The first 7 rows are patterns. Each new row is the sum of 2 different patterns, raised or lowered, with some noise. Before adding, each is slid sideways (what falls off one end comes back at the other), maybe read backwards, and multiplied by a number that may be negative. Names go in the order of the patterns.
Known rows, each followed by the names of its patterns:
[-55   0 -46   1   5   5  13   1  18  -7  -1  -3 -15   8  -7 -10 -42  -3
 -15  -8   4   0  -1 -37 -10 -19   8   8  20] : (6)
[-35   1  -2  18  14   1   0  15   8 -57  16  -1 -15  16 -43 -10  -8   5
 -13   3   1 -10   0  57  -4   8   8 -32   1] : (0)
[ -9  21 -18  10  47  -8  -1   4  10 -57   7  18 -15   1  42  46  57  -9
  -6   2 -32   8  -1 -14  17 -22 -15  12 -10] : (3)
[  3  16 -13  16 -17   5  32 -24   0  12  29  -4 -57  -9  -1  -3 -17  19
  16  -8  -2  -3 -17  25  21  -3  -9   4 -26] : (4)
[ 22 -11  -8   3 -25  12  -7 -21  -3   3  18   1  -3  27 -53  57 -29  -5
  -8   3 -12   2 -11   5  24  -3 -32   2 -18] : (5)
[-10 -12   0  21  -6 -10  32 -10   3 -20   5 -35  -2 -57  -1  -1 -36  27
  14  -5  -4  22   0   0  -5  21   6 -45   0] : (1)
[ -2  23 -11  26   3   5  -5   9  -7  36   6  -8  21   7  -6  -3   0  -9
 -33 -14   8   3  11  -7  -6  11   2 -13  43] : (2)

New rows, each followed by the names of its patterns:
[ -9   1  -3   4   9 -16 -17   1  -8   3  -6   0  25  -8   6  26 -29 -15
 -23   2   7  10 -12  37  -7  24 -10   4 -14] : (3) (2)
[-44  -6  -6   1   5  44 -43   2 -31   6 -14   5  22  -4  21   2  -1   9
   3   1   6  -3 -33  14  -8   0  11 -23 -19] : (6) (3)
[ 10   5  26 -17   7 -18 -22 -31  -3 -52  -6  14 -29  12  16 -11 -10  20
 -10 -12  -1   9   2 -40 -16 -12 -15  -6  37] : (3) (1)
[-12  45  20  27  27  61   9  32  42   3  22  20  27 -15  62  43  16  37
  28  26   1  -5  45  57  -2  46  24 -19  35] : (3) (1)
[  6  12  13   1  58  12 -39   8  -1 -13   9  20  -3 -26  44  -9   8  -2
 -22 -19  14 -43   5  14 -16  29  20 -17   4] : (0) (1)
[ 25  20  54   9  23  18   3  91   7   9  17  10   1  -5  36  17  56   5
  39  -8  39  18 -10  12  20   9   1  24  -4] : (6) (0)
[-19 -22  -6 -23   6 -36 -19 -17 -18 -17  -3 -25 -15 -18 -25 -16 -22  -2
 -40 -20 -16 -11 -21 -32  -7 -32 -30 -24 -31] : (6) (4)
[  3 -64 -38 -33 -21 -29 -30  -2 -35 -58 -48 -34 -17 -56 -22 -46 -42 -54
  -9 -20 -42  14 -20  -4 -42 -31 -41 -27 -78] : (5) (1)
[  2  19  20  29  11  17  64 -18  20   0  20  58  31  15  11   8  17  20
  30  16 -30  21  -9   9  41  24  40  18  21] : (6) (0)
[ 54  21  61  15  25  36  19  20   2  25  26   6  65 -17  46  31  47  22
  38  26  27  19   7  42  48  31  29   5  20] : (6) (5)
[-15  22 -23  -8  -7  -2 -71 -24 -11 -16   6  16 -62   3 -29 -19   7  -2
  -4  15   6  -8  -1 -51 -53 -32 -13  -4 -55] : (6) (3)
[-42 -33 -34 -14  -6   2 -42 -37 -35 -43 -13 -29 -40 -23 -41 -43 -35 -34
 -38 -39 -39 -31  -5 -39 -34 -43 -21 -72 -27] : (3) (2)
[-41 -54 -41 -25  -9 -43 -40  -4 -32 -35 -43 -31 -55 -57 -23 -65 -27 -42
 -24 -57  -3 -52   4 -66 -27 -12 -62 -43 -27] : (1) (2)
[ 10  35  18 -14  15  13  -3   9  -7  26 -23  22   5   6   7  22   0  12
  20  17 -23  56  -3  12  17  42  19  11   7] : (5) (2)
[-10 -27  -3 -62 -33  -5 -38 -23  25  27  10 -31 -27 -26 -34  -1 -31 -34
  -9 -42 -66 -15  -9 -21  -6 -50   6  18 -36] : (3) (4)
[-31  -4 -40 -27 -22 -56 -17 -22 -26 -15 -45 -12 -42 -16 -64 -25 -48 -16
 -26 -23 -11 -27 -26 -37 -28 -28 -18 -30 -25] : (0) (2)
[ 38  47  19  38  42  31  42  22   6  67  26  43  52 -14  29  60  40  40
  53  41  24  50  17  42  21  80  45  18  72] : (0) (4)
[ 28 -32  -7   1 -67  -4  12  -1  -9  32 -14 -11   5  32 -20  -6  -2 -16
  36 -29   1  -5  -6  17 -20  17  -9  37  -7] : (0) (1)
[  1   6  13   1   8 -25 -38  -1  -4   5  33   6   6   1  -7   1   3  24
 -36  -3 -34  54  -1  13  31  -3  56  11  13] : (6) (0)
[ 53  55  74  -1   3  26   8  24  41  10  22  18   1  43  11  -6  55  10
  19  33  20  65  30  30 -15  40  19   1  29] : (3) (4)
[-36  15 -17 -27  31 -63 -61 -46 -21 -20 -44 -22  20   0 -23   8 -18 -55
 -22 -50 -32  -3 -10 -30   2  -6 -23  -1  15] : (0) (3)
[-12   0  -9   0   2   5 -26  41 -40  19 -22   0  27   9  -2 -24   8  13
 -25  10 -10   0  17 -22   4 -27   0  26  14] : (4) (5)
[-32  -6 -25 -38  -3  21 -25  -4 -35 -11   0  -7  -5 -26 -13  -3 -43 -22
 -15 -10 -15 -52  47 -62  -2  -5 -16 -11  -5] : (4) (5)
[ 35  20  35  22  53  34  15  48  31   0 -16   0  25  41   4  66  28  28
  49  26  44  43  22  52  62  27  47  30   3] : (3) (2)
[ 21  43  31 -14   1 -26  43  20  39  60  21  37  49  14  52  42  30  57
  47  14  53  28  -9  31  38  28   7  86  23] : (3) (2)
[  0  -3   5   6  -7  10   5  -8  18  18   8  -5  12  22   2   3  15 -15
  14   0  16 -10  56 -23  51   8   9  36  -3] : (5) (1)
[ -2  13 -39  15  21   2  39  29  31 -15  71   1  17  11  37  16 -16  15
  15  24  15  15  17   0  57   5  16   7   7] : (5) (1)
[17 30 25 18 42 -3 28 55 12 23 32 34 -1 36 54 27 23 47 43 60 27 18 26 17
  7 29  5 41  0] : (3) (2)
[ -3   1 -19   9  -8  -4  11 -10 -49   3  10 -10  29  -2  21  -6  -3  -2
 -12   5 -12 -21 -24  72 -18  18   7 -22  27] : (6) (0)
[  5  25  18   4  15  59   7   3  11  11 -31 -28 -38  19  50  11  78  -8
   7  18  13  37  49   5  21  17   2  37   5] : (6) (3)
[-15 -25 -12 -24 -11 -10   8 -11   3 -20 -53 -26  24 -27  24 -41 -28 -27
 -26 -26 -31 -14 -23 -17  21 -28 -12  -6  -5] : (6) (0)
[ 18   4 -11   9 -15 -21 -23   6  -7   5   7  -7   2  20  -5  28  -8   2
  -9 -14  -7  26  16  14 -18   3 -25  44   1] : (6) (5)
[-35 -21 -26 -25 -42 -19 -25 -43 -20 -34 -68 -16 -40 -35 -13 -64 -41 -59
 -35 -36 -51 -38  -4 -48 -40  -3 -38 -59 -31] : (0) (3)
[ 33   1  64  16  26  25  26  10   4  23  18 -44  52 -25  27  43  20  40
  22  16  11   1  -1  17  24   9  69 -11  23] : (0) (5)
[ 35   1  19   8   9  -9   4  15  23  12  10  28 -19  34 -17  54   7  20
  47 -15  -6  20  15 -52  19   6   0   1 -28] : (0) (1)
[ -9 -24  20  26  17  27   1 -17  31  16  10   3   5 -20 -13  25   8  24
   5  30  14   7  45  39   2  20  22 -23 -20] : (6) (1)
[ -4   7 -16  -4   3  22   3  11 -12  11 -31 -41  10 -32   1 -16  59 -14
  10   8  41 -40 -42 -22 -20 -12  -2  25 -30] : (3) (1)
[-6 15 41  8 24  9 51 32  7 58 35 54 52 54 31 40 11 58 57 -9 52 14 32 65
 36 34 40 89 27] : (4) (1)
[  5  36  61  30  33  82  43  11   8  29  33  11  29  49  28   4  68  32
  25 101  46  65  24  55  16  45  12  35  48] : (4) (1)
[ 15 -26  22  31  23  25  13  37  14   6  42  53 -16  13  18 -46  19  -7
  17   6  14  11  63  -1  12  42  31   4 -15] : (4) (1)
[  6 -49 -21 -52 -22 -12   6  -9  41 -12  -4  25  -7   1  -3  -5 -34   9
   8   5  -5 -22  21  -3  -5   7  48 -34  -9] : (3) (1)
[ 31  17  -3  56  16  47   6  40  30   0  35  14   9  48  23   4  37  18
  14  23  17  -5 -13  -4  34  14  25  11   0] : (5) (2)
[44 17 61 59  8 56 37 51 35 -5 39 28  9 97 14 40 34 40 25 59 53 26 27 14
 28  4 31 77 28] : (4) (5)
[-53 -29 -33 -10 -45 -76 -15 -28 -37 -48 -13 -26 -61 -30 -43 -84  -6 -23
 -33 -47 -35 -83 -23 -43 -45 -59 -38 -32 -15] : (4) (2)
[ 56  21  26  43 -15  37  20  57  22   5  21  29  22  64  21  37  33  37
 -27  58   2  28  33  17  23  28  52  37 -13] : (0) (5)
[-11 -11  19   5  -8 -17 -35 -25 -37 -27  -2 -11  22   3 -11  -9  -7  -9
  -5 -15 -18 -34   8 -42  -9   1 -62  -2  14] : (0) (1)
[-30 -20 -61 -18 -15 -37 -29 -23 -24 -56 -31 -36 -24 -46 -36 -11 -28  -7
 -21 -40 -23 -26 -48 -24 -37 -35 -42 -10 -44] : (0) (4)
[ 23  15  31  32  20  32  10 -15  22 -39  33  18  36  70  -9  -3  21  13
   9  12  10   7  -4 -21  44 -12  30 -45   4] : (0) (5)
[ 58  23  31  59  14  -3  30  36  -3  15  31  11   4  30  16  48  36  15
  41  25  40  56  40  40  43 -12 -42  -3 -16] : (6) (3)
[-54 -28 -12 -49 -70  18 -62  -9 -31 -52   6 -48 -14 -43 -40 -38 -31  -8
 -31 -83  -4 -87  12 -31 -37 -11 -32 -42 -48] : (0) (5)
[38 63 46 86 36 13 24 54 40 33 53 41 30 32 68 27 46 74 43 92 46 22 55 55
 88 60 43 50 29] : (6) (2)
[-29 -21 -21  -7  -3 -20 -17 -14 -18 -41  14 -37  -9 -26 -24  -4 -28  -7
 -10  -9  -8 -44 -17 -14 -29 -17  -9   5 -19] : (4) (5)
[-28 -37   8 -46 -53 -22 -29 -22   0 -25  -8 -28 -18 -48 -31 -29 -29 -24
 -37  16 -47 -24  -4 -33   1 -16 -25 -26 -19] : (0) (5)
[  0   8  -8  32 -31 -14 -22  14  -8  -5 -18 -21 -63 -20   2  -1   0 -23
 -13 -23 -11 -22  42 -17  17 -18  15   9   0] : (6) (2)
[ -9 -43  -1  30 -33  -1  16   5  64 -24 -27 -11 -33 -18 -25 -21  -2  -2
 -23  18 -24 -23   2 -64  -5  25 -18 -16  -2] : (0) (3)
[ 30   8  27  39 -26  49   0  38  17  21  12  28   3  17  39  17  -5  27
  -3  28  11  17  19  10  27   8   8  12  30] : (4) (5)
[  7  15  11   1   8  -2  25   3  -2  15  13  -9   5   9 -13  19   7   7
  -9   6  19   2  10   7 -20  -5   2   3   3] : (0) (1)
[ 20  -5  20  32   8  37  25  24  15  28  25  11  55  13   2  -8  19  10
   4  27  24  11 -25  34   8  28  61  39  -2] : (6) (1)
[-13   7  -4  -1 -10   3 -45   0  -7 -27  19  23  22  -6  18  -2 -18 -32
  -2  -5 -23  -9  19 -13 -37  30 -12 -12  42] : (3) (1)
[ 13  27  22 -38  39  24  -1  29 -20   1  22  31   5  13  18  -7  17  70
   6  30  14  -7  33 -25  18  21  47  24 -12] : (0) (4)
[ 10 -49 -34 -18 -53 -52 -23 -32 -26 -42 -81 -56 -35 -35 -44 -16 -18 -53
 -24  -8 -35 -31 -57 -18 -32 -17 -62 -12 -10] : (4) (2)
[  0   7  20  40  -3  23  12  10 -35 -17 -53  13 -31   8  29 -26  30  28
  -6  20  36   1  17  12  13  25 -32 -21   6] : (3) (1)
[-17 -50  30  45  30  48   4  41  37   3  51  29  25  34  17  10  34  16
   0  45  16  20  17  63  29  22  26  20  -9] : (3) (4)
[22 32 23  0 32 10 22 26 10 62 23 66 37 43 40 43 27 62 31 -1 28 35 37 26
 82 38 22 31 33] : (6) (3)
[-18  16  -5  -9 -15 -16  33  -5   4  -9   7 -16  -9  -1   2 -13   6 -13
 -22  -3   7  -2  14   0   1  12 -16   6  -8] : (4) (2)
[-16 -42 -38 -25 -38 -37 -47 -44 -53 -49 -35 -43 -33 -48 -48 -46 -33 -51
 -34 -33 -29 -53 -50 -35 -24 -58 -43 -35 -39] : (4) (2)
[  5  15  14  56 -20  41  28  33   7  27  59  30  30  22  28  25  29  43
 -10  38  27  39  35  47  31  81  29  23  45] : (5) (1)
[26 17 22 36 10 35  7 37 18  6 25 22 11 23 22 36 30 23 16 23  9  7  6 11
 22 27 11  5 17] : (4) (2)
[-30 -18   5 -17 -31 -23 -17 -36 -34 -18 -11 -32 -32   1 -18  -7  12 -12
   2 -17  -6 -40 -12 -58  -3 -11 -24 -26 -16] : (6) (1)
[ 22 -16   5   2 -12   6  18  16  -4  31  -3  11  26   6  11 -13  25  -1
 -36   1  20   2 -10  41  12   6  -7   8 -27] : (4) (1)
[66 33 41 27 32 64 16 35 28 97 -1 20 32 40 48 30 51 36 28 47 18 31 49 46
 52 22 42 -1 40] : (4) (5)
[ 6 37 27 41 17 35  6 28  0 31  6 -6 28 46 16 33 -4 38 31  7 33 52  5 25
 35 15 37 -6 29] : (1) (2)
[-13  11 -22  -9  35 -15 -11 -28  -3 -66  -8   8 -20 -10  -5 -33   1   8
 -19  -2 -15 -17  -3 -14  -7   2 -57 -47 -41] : (6) (3)
